The rows of a group lie close to one hidden flat surface of 7 dimensions, which passes through zero. Surfaces can cross.
(in the rows, 128 means zero)
Known rows, each followed by its group:
[199 146 143 151 143 130 186 168  83 140]  J
[108  78 113 166 148 119 134  79 113 208]  F
[ 96 147 182 138 142 138 139 114 137 106]  J
[134 158  93 103 113 140 112 141 125 134]  F
[160  85 115 152 157  72 136 115 133  56]  F
[142 142 150 164  97 131 159 139 138  80]  J
[157 165 134 120 182 114 159 138 110 132]  V
[132 131 111 166  53 120 117 109 160  82]  J
[199 156 106 154 108 100 106 108 140 135]  B
[140 133 114 128 131 102 139 135 136  77]  J
[157 150 139  91 125 117  95 140 159 114]  J
[134 107  91 161  93 142  70 101 148  60]  B
[107 114 142 134 132 178 150 159  90 167]  F
[177  90  83 188 171 105 143  99  78 170]  B
[114 140 151 147 165 142 119  95  98 135]  V
[ 89 155 170 119 154 123 171 139 124 113]  J
[ 96 150 142 125 170 141 120  98 113 128]  B
[ 19 124  71 163 140 169 134  84  83 128]  V
[167 148 144 115 142 120 177 184 142  76]  V
[100 102 116 194  69 150 130  94 132 114]  J
[130 149  98 142 144 131 149 124 101 149]  V
[103 106 207 140 128 163 149 135 118 155]  V
[128 158  97 172 156 144 139  78 172 104]  F
[125 130 102 118 145 123 152 141 119 145]  V
[112 138 127  89 127 102 125 139 155  97]  B
[119  83 127 129 129 114 166 153 126 147]  B
[ 79  76 134 149 167 119 149 106 122 124]  B
[117  94 132 139  64 143 119 146 167  91]  F
[ 78  87 145 154 111  99 114  68 185 142]  F
[158 131  86 159 140 113 100  86 118 143]  B
[ 49 145 100 110  62 140 106 120 174 114]  V
[ 88 102  81 126 142 143 121 120 136 114]  F

New rows. What belongs after each?
[119  74  87 156 129 163 122 137  96  99]  B
[ 76 121  75 156 131 158 178 146 107  74]  V
[107 185 110  84 145 147 120 142 117 137]  F
[ 86 106 149 108 141 135 141 139 140 143]  V
[117 144 104  99 112 135 101 141 142  97]  B
[149  75 110 127  98 129 136 159 132 180]  V
[171 146 169 156  72 139  95 112 139 140]  V
[124 148 123  73 124 101 113 143 146 149]  J
[131 148 131 134 115 137 147 142 134 104]  V
[ 86 135 204  97 175 161 134 131 117 169]  J
[160 132 122 153 116 127 153 146 121  89]  J
[112 143 150 130 124 179 129 144 100 170]  B
[ 84 178 150 165 133 165 118  75  98 136]  V
[ 85 125 144 119 160 154 122 119 116  98]  B
[ 98 167 152 144 114 148 105  90 132  95]  V
[ 88 132 109  67  89 118  81 138 134 174]  F
[114 162  80 214  62 201 160 120  77 167]  V
[124 103  95  80 152  89 118 145 153 117]  V
[109 143 136 149 141 146 142 102 157 108]  F
[ 99  65 104  90 191  88  75  90 129 105]  V
[158 111 136 115 147 104  98 112 128 139]  V
[139 170 122 113 138 121 120 119 151 106]  F
[145 154 167 129 170  76 167 104 128 185]  B
[ 90 153 159  87 158 117 133 122 150 125]  V
[130  95 174 102  90  72 109 140 162  62]  F
[155 127 109 113 147 104 143 153 136 111]  V
[ 91 211 153 126 159  77 198 116 126  86]  J
[182  99  77 133 133 119  78 117 139  86]  J
[157  67  79 142  90 176 145 189  83 159]  B
[195 119 118 127 172  69 170 164 140  27]  B
[142 212 148 110 127 124  97  89 143 155]  B
[206 154 131 141 117  95 125 133 128 132]  F
[161  73  85 115 214  84 121 133 107  54]  V
[148 142 115 139  83 141  90 124 141 113]  B
[147  97 150 149 132  92 134 112 125 141]  F
[128 163 119 126 104 141  84  93 132 167]  B
[165 103 131 115  98 151 101 152 140 149]  J
[123 178 135 115 172 113 127 104 125 114]  V
[ 85  34  95 197  87 162  95  80 128 133]  B
[ 91 186 105 140  99 146 145 121 131 125]  V
[139 179 128 149 136 147 144 105  89 203]  V
[156 181 137 118 154 113 155 129  95 196]  J
[114 166 130 127 170 123 102  75 105 155]  V
[142 142 102  76 143  45  87 101 125 153]  F
[135 196 107  40 129 141 118 195 124 102]  B
[163 170 138 183 171 183 108  79  68 136]  B
[118 125 195 110 105  76 174 153 189 107]  B
[138 164 199 112 161 136 156 149  77 177]  F
[140 206 119 124 151 109 120  94 122 113]  V
[ 61 106 177 106 129 168  73  95 172 108]  J
[103 140 104 130  90 193  76 115 106 180]  B
[168 153  92 154 136 128 158 142 117  70]  V
[126 145 185  92 109 163 108 140 137 226]  J
[119 130  96 138  87 121  53  80 168  92]  B
[ 72  69  61 115 105 125 125 145 148  69]  V
[ 94 148 165 171 109 147 161 102 111 190]  J
[128 159 115 128 155 132 126 111 125 147]  F
[131 154 137 134  45 118 159 158 142 170]  J
[ 58 148 176 147  98 132 192 138 138 109]  J
[164 107 132  98 126  91 102 144 154 144]  V
[179 139 142 171 115 156  94 101 130 148]  J
[120 108 116  85 143  91  99 129 159  94]  V
[123  84 139 179 103 184 121 111 101 196]  J
[103 118 158 163 184 161 168 109 102 143]  F
[167 120  88 150 105 125 124 127 139 116]  F
[121 186 139  86 172 161 130 141  88 157]  B
[130 130 180 136 196 132 143 116 111  94]  V
[144 149 106 169 126 167 142 117 135 154]  F
[157 114 100 119  76 113  99 133 149 150]  V
[155 117 134 171 152 127 134 106 117  99]  B
[175 115  89 185  86 139 126 115 151 143]  F
[136 109 171 151 144  90 176 121 152 104]  B
